The same things were measured in two ways. Each way mixes the same 8 hidden numbers, adds some noise and spreads widely along 5 directions of its own, which tell nothing about the thing.
In the rows, zero is written as 128.
Some things both ways: the first way, then the second way.
[151 168 142  78 147 122 110  98 109 131 116  94 133 115 130 140 134 131]
[141 128 100 151 156 166 134 126 133  97 137 128  96 138  86 104 133  76
 117 130 116 153]

[123 119 138 132 117 123 117  94 128 122 107 131 124 119 141 142 139 115]
[108  93 127 159 109  96 148  97 110 102 116 126  97 127 105 130  88 166
 109 167 134 101]

[133 153 138 102 116 124 147  99 136 122 124 119 121 154 143 132 108 133]
[129 117 156 114 142 142  96  76 112 140 125 143 151 169 132  93 170 190
 112 134 136 111]

[174 118 123 132 127 129 140  93 149 123 133 118 141 127 110  98 137 102]
[138 107 115 143 107  71 128 121 156 144 151 132 113 111 104 159  87 182
 150 130 100 130]

[158 139 129 108 158 113 155 170 115 111 137  73 128 158 109  98 148 124]
[162 134 123 144 151 165 133 155 132 117 113 145 143 146 146 139 146 112
 132 130 132 113]

[131 164 163 118 123  99 139  84  93  84 126 158 138 108 104 155  82 134]
[152 133 129  98 114  97 112 129 153 155 148 133 167 126 135 163 141 177
 148 101 116 143]

[ 85 120 169 168  92 130 129 186 162 107 122 186 129  85 103 126 103 137]
[125 112 114 147 125 135  95 110 123 160 122 138 156 154 158 115 143 190
 129 135 120  99]

[121 125 120 154 101 150 144 177 169 136 108 163 138 144 150 143 107 154]
[ 94 101 184 120 168  93 112 119 110  85 136 139 113 130 117  83 122 156
 127 148 130 131]

[ 92 136 176 124 126  90 133 148 116  97 119 110 108  95 109 124 137 121]
[127 128 146 146 161  98 135 132 120 128 163 121 115 130 107 149 110 142
 135 152  95 128]

[124 143 133 113 162 140 103 139  62 134  96 141 144  78 109 144  88 166]
[144 145 108 108  92 160 144 170 134 140 107 114 131 105 172 164 123 139
 155  92 141 113]

[ 56 119 141 122 116 166 109 173  99 149 101 141 107 120 130 130  97 158]
[121 160 149 108 148 119  92 159 125 133 141 100 163 131 146 142 146 158
 149 113 113 135]

[122 125 101 129 109 140 151 110 132 137 122 138 125 156 139 140 115 131]
[102 110 185 127 173  91 109 137 115 109 142 142 132 132 119  94 132 139
 138 145 121 129]

[141 166 125 100 129 130 136 120 116 124 121  95 127 157 116 123 131 118]
[143 126 128 155 185 126  98 165 133 125 156 117 163 157 113 127 166 125
 156 130  89 146]

[ 94  82 109 114 120 181 138 199 177 179 129 102 102 148 150  91 145 144]
[127 154 142 138 156 136 110 147 137  95 131 118 111 122 111 113 114 107
 136 127 114 145]

[115 119 148 104 116 138 129 110 153 117 133 116 115 130 143 131 140 114]
[125 128 138 131 124  92 127  90 128 129 165 124 130 125 104 137 116 140
 122 133 100 154]

[116 102 140 142 120 143 127 140 144 112 146 172 131  89 106 133  98 129]
[132 144 153 133 135 135 137 135 126 172 158 164 147 108 180 128 125  81
 146 118 100 134]

[112 136 108 110 136 134 134 138 138 158 122  96 104 124 139 135 140 136]
[147 129 107 148 134 136 132 159 143 113 128  98 110 128  92 147 125 136
 155 123 111 133]

[158 120 108  92 127 137 143  51 129 121 150 113 112 187 160 136 137 100]
[135 125 138 112  98 122 144  77 129 115 123 155 125 125 124 128 116 130
  97 132 146 133]

[114 116 118 108 113 149 125  98 128 149 131 127 109 133 146 127 130 120]
[108 116 131 135 121 143 111  80 109 137 114 138 127 151 126  89 140 158
 101 144 139 104]

[139 128 121 104 155 141 116 133 112 127 134 102 122 108 108 128 133 120]
[117 114 163 124 156  83 140 118 113 155 177 134 128 127 109 139 129 141
 139 143  97 135]

[148 126 120 130 130 120 131  82 134 142 117 134 131 107 125 119 118 123]
[ 96 114 190 132 160 118 156 124  93 148 173 149  82  98 155  99 101 109
 149 141  97 125]

[124 118  80 105 133 150 146  87  82 147 136 132 111 158 136 141 111 126]
[117 135 162 104 141  95 106 155 142 119 116 141 143 121 112 122 128 129
 133 128 141 125]

[142 109 144 117 122 145 113 138 116 109 115 128 140 148 144 120 141 121]
[125 145 101 109  76 114 120 108 128 124 120 112 172 125 150 161 127 155
 112 113 141 136]

[160 135 119 126 139 134 125 147 133 140 101 107 144 134 133 112 137 136]
[130 134 124 125 127 103 108 155 132 144 145  85 154 133 118 164 142 189
 162 116 104 128]

[ 86 123 117 109 133 118 137 130 103 119 162 125  91 117 132 163 135 128]
[126 115 128 103 115 106 148 106 128 122 130 135 120 129  84 139 131 130
 105 134 146 130]

Other things, the second way, with their names:
z_400: [115 131 143 100 145 141 124 153 118 104 135 135 148 121 158 106 153  95
 134 103 138 154]
z_983: [ 99 109 141 130 136 108 143 132 111  75 146 110  80 101 124 112  89 139
 135 129 120 148]
z_383: [122 106 145 120 168 171 147 133  99 148 135 166 112 139 160  94 153 106
 123 132 138 106]
z_402: [171 132  95 168 151 161 117 142 148  93 102 137 146 164 100 133 149 100
 116 141 131 126]
z_561: [132 157 113 152 166 147  80 174 144 144 124 121 147 143 129 122 138 126
 146 129 105 116]
z_801: [ 99 128 128 154 185 113  90 168 122 124 135 108 125 145  93 108 133 136
 136 153 106 116]
z_375: [163 134 127 141 114 167 157 153 118 142 122 128 147 125 187 166 137 132
 155 114 124 109]
z_137: [125 134 152  94  95 123 142 105 109 163 144 124 142 115 179 154 126 187
 138 109 129 115]
z_351: [147 111 114 145 127 164 113  99 128 119 111 132 138 161 115  99 165 149
 121 125 135 122]
z_307: [117 166 159 123 163 136 135 173 106 139 158 113 152 116 153 143 143  72
 147 122 104 142]
z_867: [119 146 125 124 115 124 109 150 118 155 132 100 168 127 166 155 139 167
 148 117 115 115]
z_167: [105 114 118 127 130 130 123 114 113 114 131 112  91 129 112 111 111 168
 119 136 128 120]
z_644: [114 132  96 122  84  86 117 111 131 139 146  97 174 124 121 159 131 154
 126 115 114 152]
z_612: [ 89 139 148 158 179 100  86 160 130 120 130 123 114 130  87  93 110 110
 132 159 105 118]
z_408: [119  89  93 134  97 117 119  84 121 134 128 127 130 143 126 120 130 197
 114 130 131 119]
z_25: [106 136 128 130 153  54 104 168 155 110 157 111 131 110  59 140 105 106
 144 133  99 164]
z_544: [126 139 142 127 101 142 113 121 108 160 109 133 178 138 200 141 143 175
 133 126 136  90]
z_957: [129 151 131 109 170 129 104 137 152 139 163 145 118 125  87  99 141  79
 131 109 103 169]
z_246: [108 130 103 161 118 124 140 164 137 107 115 125  96  95 118 125  80  80
 135 137 123 126]
z_172: [ 96 161 110 107 165  93  84 155 130 149 165 102 171 138  92 137 150 111
 119 125 102 157]
z_37: [131 126 108 145 149 126 123 140 123 142 145 119 141 145 115 145 138 138
 129 139 109 121]
z_34: [114 116 139 161 167 144 141 187 114  62 125 122 107 110 147 100 116  69
 154 131 120 144]
z_777: [ 88 109 180 145 176  96 130 140 101 105 139 133 106 127  97  91 118 108
 124 167 122 118]
z_616: [103 119 135  98 157  78 125 130 132 135 202 122 117 104  94 116 127 115
 146 104  88 191]
z_739: [179 128 123 112 102 131 145 132 161 120 130 142 130 115 134 164 124 145
 151  97 129 144]
z_240: [177 145 117 131 119 159 162 183 148 116 132 130 121  98 172 176 113 105
 173  95 117 141]
z_296: [165 125 129 146 137 120 134 144 162  90 135 144 103 113 117 141  96 125
 151 119 110 150]
z_553: [101 109 151 125 129 111 139 120 105 101 119 150 136 124 140 108 124 110
 107 146 150 121]
z_790: [137 129  89 118 124 168 118 138 129 161 151 121 151 132 165 123 164 128
 150  86 110 148]
z_38: [149 125 129 121 152 133 111 157 142 138 138 125 137 138 126 136 149 164
 158 112 115 129]
z_840: [ 99 113 135 123  99  57 138 126 120 133 162 109 143  98 133 157 100 156
 145 125 107 146]
z_523: [128 147 137 150 153 145 144 166 109 136 169 106 124 110 164 147 121  98
 165 120  83 144]
z_297: [135 167 133 137 168 151  86 185 138 129 100 113 162 153 113 129 161 114
 137 135 130 106]
z_24: [118 124 104 137 142 147 130 169 125 118 135 119 122 115 144 117 129  99
 147 112 118 141]
z_848: [133 130  85 127 106 124 134 156 146 134 122 113 134 120 106 155 126 117
 134 114 129 133]
z_105: [128 159 125 107 118 138 116 140 137 145 137 132 158 115 152 132 140  97
 135  98 122 150]
z_150: [128 116 140 112 128 125 167 122 114 159 173 141 112 105 153 141 123 118
 145 113 109 140]
z_577: [136 126 142 123 142  91 125 135 145 135 164 141 116 110 122 143 101 147
 148 122 100 146]
z_73: [ 98 111 148 137 180 107 120 161 123 116 161 133 103 113 113  93 119 102
 151 132 101 148]
z_613: [107 107 146 162 126  96 156 127 113  83 135 132 104 106 123 124  85 101
 127 153 119 135]
z_180: [115 133 131 128 139  93 140 154 144  82 142 119  93  97  76 128  91  80
 132 129 119 164]
z_481: [100  95 107 140 157 116 129 102 123 114 146 146  66 132  78  89  99 133
  99 154 123 128]
z_955: [100 120 111 127 128 111 106  90 117 131 123 122 124 152  83 111 129 161
  89 154 138 111]
z_989: [115 123 159 140 144 138 155 130 100 115 146 124 110 117 134 114 125  92
 136 136 117 133]
z_397: [117 138 136 122 159 104  97 129 151  98 135 134 117 130  63  97 125 100
 115 132 122 158]
z_652: [131 113 141 155  97 172 154  69  93 148 118 147 123 140 176 110 133 140
 115 141 131  96]
z_611: [111 138 158 112 151 118 136 141 109 147 152 129 127 121 134 133 130 118
 133 134 118 123]
z_394: [118  90 156 141 144 151 146  97  93 103 136 145 114 140 148  83 147 126
 125 137 131 128]
z_356: [120 132 117 147 137 115 117 150 139  97 131  94 100 119  85 129 106 135
 143 131 110 140]
z_31: [142 122 170 132 113 153 133  95 110 159 106 168 147 140 183 114 143 155
 125 136 143  83]
z_270: [125 135 123 136 162 140 105 179 143 133 109 136 129 135 107 112 140 107
 140 130 132 112]
z_727: [123 151 129 102 117 137  84 106 131 135 105 113 168 157 111 116 167 167
 109 119 147 119]
z_233: [157 143 131 104 117 113 126 120 158 123 138 128 134 124  92 151 132 135
 134 108 125 153]
z_586: [ 90 152 138  93 143 149 113 144  99 144 148 114 138 119 171 107 144 117
 129 105 125 137]
z_493: [136 124 134 171 118 126 129 109 127 127 129 129 128 132 128 128 113 134
 134 146 107 119]
z_379: [114 121 112 132  83 154 144  98  91 117 117 107 148 131 180 134 135 154
 115 123 141 118]
z_555: [126 134 147 121 116 113 100  96 131 135 102 143 149 149 116 123 130 174
 103 146 147  98]
z_122: [158 148  99 140 143 145  98 130 153 149 114 142 167 166  97 138 160 116
 110 135 127 119]
z_61: [143 119 126 146 132 157 138 130 130 134 119 176 121 124 174 115 116 108
 127 131 131 110]
z_647: [113 119 134 135 112 116 164 128 104  91 124 114 105 110 136 150  94 132
 120 145 135 119]
z_599: [136 121 111 120 155 152 108 152 128 148 121 126 144 157 124 127 167 161
 133 124 132 106]
z_101: [114 142 114 172 157 107  99 180 144 122 106 128 143 136  95 128 115  88
 128 160 118 109]
z_232: [123 149 157 100 152 107 132 117 119 149 173 125 133 127 106 143 136 121
 124 128 107 147]
z_426: [116  91 118 131 113 101 118  96 119  83 115 117 143 150 107 120 137 187
 108 139 147 128]
z_103: [137 114 109 131 113 125 131 139 131 160 140 116 139 129 136 151 139 164
 154 115 113 119]
z_818: [119 108 139 137 134 132 160 117 104 151 155 147 124 124 143 120 136  95
 130 134 116 127]
z_44: [130 138 126 155 171 140 111 177 135 149 132 130 135 137 113 121 142  95
 150 136 106 118]
z_306: [ 97 115 138 132 108 116 119  94 105 114 115 127 127 130 144 107 114 167
 110 143 141 109]
z_730: [148 152 120 102 130 119 139 145 153 148 168 135 135 106 114 152 131  80
 143  94 104 173]
z_656: [103  96 149 138 106 121 134 102  91 130 116 129 150 138 162 111 142 168
 126 142 140  99]
z_41: [114 102 121 120 139 162 143 112 103 137 150 141  99 126 158  93 138 132
 129 114 126 132]
z_95: [101 143 154 101 152  80 104 143 136 140 152 131 131 116  96 123 119 127
 128 130 116 141]
z_700: [ 93  93 128 107 124 116 139  93 100 131 155 125 108 127 121 100 135 157
 116 125 130 137]
z_173: [123  99 125 164 149 176 155 126 107  91 120 153  72 125 146  82 108  92
 122 143 132 117]
z_832: [145  94  64 143 135 142 126 138 152 106 118 121  93 146  69 125 131 155
 126 126 133 129]
z_778: [151 140 145 128 150  99 117 152 145 159 163 146 163 125 145 160 133 135
 157 120  93 139]
z_578: [111 141 193  95 159 102 113 106 113 130 158 145 141 130 128 105 140 133
 121 131 120 144]
z_820: [130 141 106 121 133 140 107 135 144 149 110 139 122 138 105 128 127 137
 114 132 140 105]
z_79: [128 133 127 132 137 167 141 129 111 113 139 116 122 129 136 111 147  96
 133 114 122 145]
z_943: [143  96 110 158 123 150 147 120 122 109 106 146 120 144 130 123 130 136
 118 145 143 103]
z_615: [104  99 107  92  91 122 141 118 109 137 137 116 129 114 161 133 131 183
 132 102 143 127]
z_371: [ 90  98 157 146 147 125 143 122  98  87 130 134  75 113 132  82  98 128
 127 150 130 119]
z_147: [147 153 118 136 130 116 100 151 155  89 111 122 154 132 114 148 120 128
 128 126 128 140]
z_872: [140 138 121 113  81 161 153  81 101 177 147 124 155 131 183 157 147 151
 122 107 123 120]
z_747: [157 114  99 156  85 138 138 119 141 155 117 147 148 127 163 151 123 147
 142 121 122 108]
z_967: [112 105 115 158 151 137 126 120 117 128 134 143  91 137 120 101 111 139
 119 151 117 109]
z_364: [137 105  88 128 118 141 123 107 132 121 129 115 113 144 108 125 137 181
 123 119 129 127]
z_516: [112  96 129 128 135 101 131  93 136 113 156 142  73 115  79  93 100 142
 123 131 114 152]
z_528: [122 161 155 128 194 173 101 130 107 148 154 132 137 154 135  91 167  93
 124 131 104 134]
z_548: [103 119 155 136 160 119 110 100 109 135 124 142 124 158  90  94 141 139
  97 166 135  99]
z_570: [123 147 151  94 156 107 132 139 131 112 150 124 128 126  81 136 137  97
 118 126 129 154]
z_725: [156 147 138  71 119 110 107 129 153 167 152 119 174 137 113 159 175 175
 151  83 121 151]
z_205: [117 123 170 127 178 125 134 158 118 144 160 160 128 119 138 100 143  67
 147 128 108 140]
z_168: [138 152 142 111 120 111 141 118 138 151 150 144 135 114 122 154 118 107
 124 124 118 138]
z_336: [144 153 100 127  83 132 118 157 141 136 108 107 180 118 173 174 129 147
 148 103 129 123]
z_966: [120 102  91 110  99 114 121 114 131  81 112 104 131 134 105 128 132 178
 113 114 153 141]
z_127: [105  96 131  94  95  72 132 112 131 122 142 117 133 113  99 132 126 173
 133 112 136 147]
z_932: [130 138 113 141  95 166 135 134 110 150 102 134 159 128 199 141 135 128
 128 122 141  96]
z_227: [146 141 134 143 123 168 143 154 120  96 113 126 139 118 178 132 130  95
 144 115 130 132]
z_141: [139 138  92 107  93 137 142 178 147  93 113 105 131  96 144 159 118 113
 149  87 143 152]
z_241: [ 96 104 171 135 143 119 154 103  84 126 169 137 119 116 163  98 127 111
 132 135 107 141]
z_560: [134 149 154 107 121 118 141 101 121 151 163 140 155 122 136 142 141 101
 122 118 112 152]
z_359: [141 103 144 138 110 124 158 122 117 105  99 143 116 129 139 149 110 165
 122 150 154  89]
z_791: [135 155 178 130 188 161 110 160 124 123 138 149 140 136 144  94 158  72
 144 125 113 138]
z_491: [136 128 156 105 158 143 106 114 115 146 138 147 171 162 147 112 182 153
 123 123 132 123]
z_431: [127 103 139 137 140 146 131 117 108 131 137 120 116 141 136 111 146 168
 143 129 121 115]
z_590: [149 164 142 112 149 125  92 152 155 103 117 120 166 144  93 134 157 113
 130 116 130 150]
z_962: [165 130  78 143 109 145 117 130 154 142 112 135 169 154 114 152 159 124
 122 119 132 125]
z_53: [171 138 149 141 142 100 149 160 167 112 141 148 113 107  94 167  98  94
 154 130 107 145]
z_659: [112 105 171 125 139  73 132 111 117 110 157 129 125 122 110 128 115 160
 135 143 113 139]
z_505: [158 142 133 131 169 131 124 162 150 110 165 124 116 120 112 141 126 109
 161 109  92 166]
z_518: [143 114 124  96  94 138 154 125 120 127 110 127 129 127 153 159 132 181
 128 113 160 105]
z_720: [117 139 116 140 124 109 131 132 146  83 137 121  98 100  83 117  92  75
 123 126 117 168]
z_120: [132 159 148 118 147 140 125 170 124 158 138 131 160 123 151 141 150  89
 147 117 117 125]
z_999: [114 121  80 151  93 118 130 112 128 114  98 109 125 137  86 142 111 140
  95 151 144 107]
z_911: [111 119 135 127 121 132 117 133 110 124 140 108 144 120 172 115 140 159
 155 108 115 139]
z_461: [132 127 129 132 139 108 144 153 131 114 154 117 121 112 115 151 115 111
 148 123 107 150]
z_361: [141 150 113 148 139 126  98 140 146 137 127 121 157 146 105 139 139 122
 129 133 111 129]
z_930: [160 151 131 112 138 160 153 130 139 112 150 137 112 116 120 135 133  74
 131 104 120 164]
z_795: [122 115 104 113 101  76 119 143 141 141 149 102 160 116 123 165 128 180
 152 107 114 145]
z_196: [152 157 111 123 107 120 130 174 143 172 132 105 169 120 147 199 134 147
 161 109 112 114]
z_275: [ 87 106 115 121 114  58 126 105 133  95 151 130 105 104  88 122  80 137
 106 139 124 158]
z_557: [113 136 188 113 164 132 109 151 118 151 139 162 140 119 172  92 142 111
 151 121 119 121]
z_874: [108 111 125 139 138 124 168 130 108  82 152 114  76 104 108 122  97  91
 125 134 119 153]
z_373: [148 106 122 140 106 148 159 122 123 114 135 136 121 115 159 131 124 123
 147 110 123 139]
z_596: [117 131  95 106 111 142  93 137 131 118 111 113 173 141 144 114 165 147
 123  99 146 138]
z_385: [132 117 105 148 121 156 130 146 121 144 125 105 113 131 141 134 130 165
 155 121 115 108]
z_410: [152 121 140 148 155 120 151 178 153  96 140 150  99 101 120 136 100  79
 161 123 109 150]
z_952: [130 141 129 143 135 138 136 163 130  89 140 122 116  98 161 128 103  89
 153 111 110 158]

Some of these things the first way, each followed by its name:
[121 125 122 118 129 150 106 151 123 161 108 116 128 121 135  97 139 136]  z_167
[ 99 129  88  96 120 167 121  86  94 161 140 103  82 178 147 127 138  99]  z_461
[101  87  91 120 136 186 141 191 132 171 147 131 118 124 106  90 111 147]  z_557
[214 157 129  95 158 125  96  90  88 126 112 100 167 116 107  92 149 113]  z_481
[157  92  86 126 138 116 194 148 190 127 172  82 106 172 133 105 159 107]  z_53
[119 146 119 108 125 141 131 164  93 121 125 131 136 151 125 128 121 144]  z_400
[ 77 143 164 126 113 140 102 174 113 136  73 146 136  86 123 138 107 163]  z_983
[136 111  73  66 143 159 145 151 139 179 154  26  93 193 147  71 196 113]  z_79
[128 160 143  98 144 115 131 141 119 137 108  96 132 102 108 119 128 148]  z_431
[143  95 113 132 102 167 112 148 140 131 134 141 143 141 140 103 159 113]  z_275
[ 80 104  81 151  82 145 163 156 164 138 167 169  99 143 151 151 144 128]  z_127
[162 123 155 129 173 127 101 177 101 111 111 156 168  43  91 133 101 168]  z_820
[145 140 123  80 158 169  80 107  96 172  74 100 147 103 131 129 117 152]  z_356
[146 129 128  91 150 159 117 150 123 143 146 127 142  97 111 118 114 153]  z_957
[143 132 106 134 128 122 124 110 110 122 146 150 127 124 131 154 132 123]  z_848
[113 109 114 155 102 120 156 177 155 114 150 142 125 139 121 108 163 114]  z_795
[103 154 116 121 111 145 130 121  99 143  95 122 122 153 131 136 122 130]  z_34
[155 154 134 122 130 123 122 112 121 132 110 117 141 123 120 114 128 129]  z_173
[145 126 142 134 132 125 101 163  95  97 125 144 151 107 119 121 149 127]  z_172
[181 133 109 130 122 153 120 142 122 126 117 149 170 164 146 126 129 140]  z_596
[161  95 121 131 126 164 119 143 184 131 144 131 124 158 163 130 138 114]  z_872
[ 92 126 139 100 137 120 150 157 132 123 150 114 104 106 123 144 117 145]  z_233
[ 88 105 112 104 107 174 111 100 111 159 114 119  99 153 152 116 135 112]  z_306
[219 147  86 124 140 166  96 110 101 143 107 136 176 168 140 111 129 126]  z_615
[ 60 139 153  96 126 115 147 153 125 121 159 112  79 117 128 146 121 141]  z_930
[133 147 122  93 135 146 140 130 121 148 127  83 112 165 128  98 130 125]  z_505
[ 94 118 130 105 120 134 148 125 124 128 138 124 103 147 142 133 118 133]  z_578
[ 88 146 164 131  89 121 110  90 115 102  92 158 116 126 161 172 108 124]  z_379
[150 145 122 140 105 128 138 137 150 120 151 152 136 145 125 113 132 120]  z_790
[104 150 132 134 115 114 154 105 113 120 129 136  97 160 134 139  93 120]  z_240
[ 73 121 121 132 106 135 165 157 151 134 142 147  93 134 138 149  94 145]  z_791
[125 112 117 124 113 138 139  99 140 123 153 130 115 134 112 113 130  98]  z_747
[176 111 115 130 128 129 143 109 128 116 121 108 146 176 140  99 152 107]  z_336
[114 103 128 113 138 153  98 156 121 141 128 121 123 107 133 122 148 130]  z_955
[162 162 161 129 140  87 120 113 103  85 115 123 146 105 111 133 131 112]  z_37
[ 69 108 142 121 119 158 133 195 131 129 115 128 111 133 135 129 117 148]  z_147
[149 120  77 121 130 147 147 114 125 142 167 130 120 148 119 124 131 115]  z_205
[150 140 112 137 117 129 129 145 120 131 125 134 140 137 124 105 145 125]  z_24
[ 78 110 144 122 148 104 137 187  98 118 139 103 101  77  88 106 145 131]  z_196
[111  92 110 146 116 157 151 188 162 136 168 136 111 147 112  84 136 112]  z_61
[116 142 157 155 103 103 133 116 150 113 105 143 124 121 134 141 121 118]  z_523
[ 88 105 124 124  98 163 127  83 171 151 124 138  94 133 153 152 117 111]  z_493
[128  96 116 127 126 148 102 125 132 135 125 132 120 123 154 146 157 118]  z_999
[178 142 122 119 147 113 134 126 132 145 110  95 148 115 115  94 149 129]  z_385
[194 122 107 134 123 111 154 102 159 103 169 140 138 163 142 130 138 108]  z_730
[109 158 132  86 114 138 126 111  94 123 108  95 117 161 136 137 141 118]  z_426
[156 144 137 105 127 115 164 117 145 121 127  96 135 158 118 101 125 118]  z_296
[147 133  98 128 112 128 143  65 127 129 161 138 102 169 143 133 134  92]  z_150
[130 116 128 142 138 124 127 153 121 121 128 140 127 107 127 143 121 137]  z_611
[187 133 151 126 154 134  94  71 113  95 110 178 162  92 134 191  78 140]  z_168
[231 127  99  99 164 169 114 111 148 138  95  91 181 162 140 121 132 129]  z_659
[ 70 116 103 109 107 168 142 136 132 149 144 140  90 167 166 173 101 142]  z_590
[120 133 151 109 145 135 122 172 128 137 120 106 124 105 121 115 122 152]  z_528
[157  79 101 176  93 139 159 162 203 116 160 182 135 163 163 129 136 126]  z_105
[116 151 133 126 109 136 122 153 140 135 127 134 120 129 132 129 128 133]  z_364
[176 132  80 128 156 167 108 116 100 157 122 154 154 121 121 147 101 146]  z_270
[125 131 112 137 128 116 139 115 121 133 141 134 118 107 113 132 126 122]  z_44
[ 89 112 116 119 108 141 133 157 134 159 119 106 108 127 132  96 149 132]  z_371
[138 159 159  92 175  99 121 126  70 103  92  89 143  90  93 141 108 144]  z_359
[126 151 152  74 147 103 144 120  86 119  99  63 133 131 113 102 137 130]  z_227
[123 117 131 120 133 139 119 133 105 135 104 109 130 126 122 100 136 125]  z_867
[128 133 144 122 121 134 133 119 121 118 128 139 126 125 111 107 112 121]  z_577
[158 126 107 103 149 148 117 109  79 120 119 115 142 144 128 131 136 119]  z_553
[108 124 138 122 117 139 121 110 126 119 101 128 125 119 138 150 132 121]  z_613
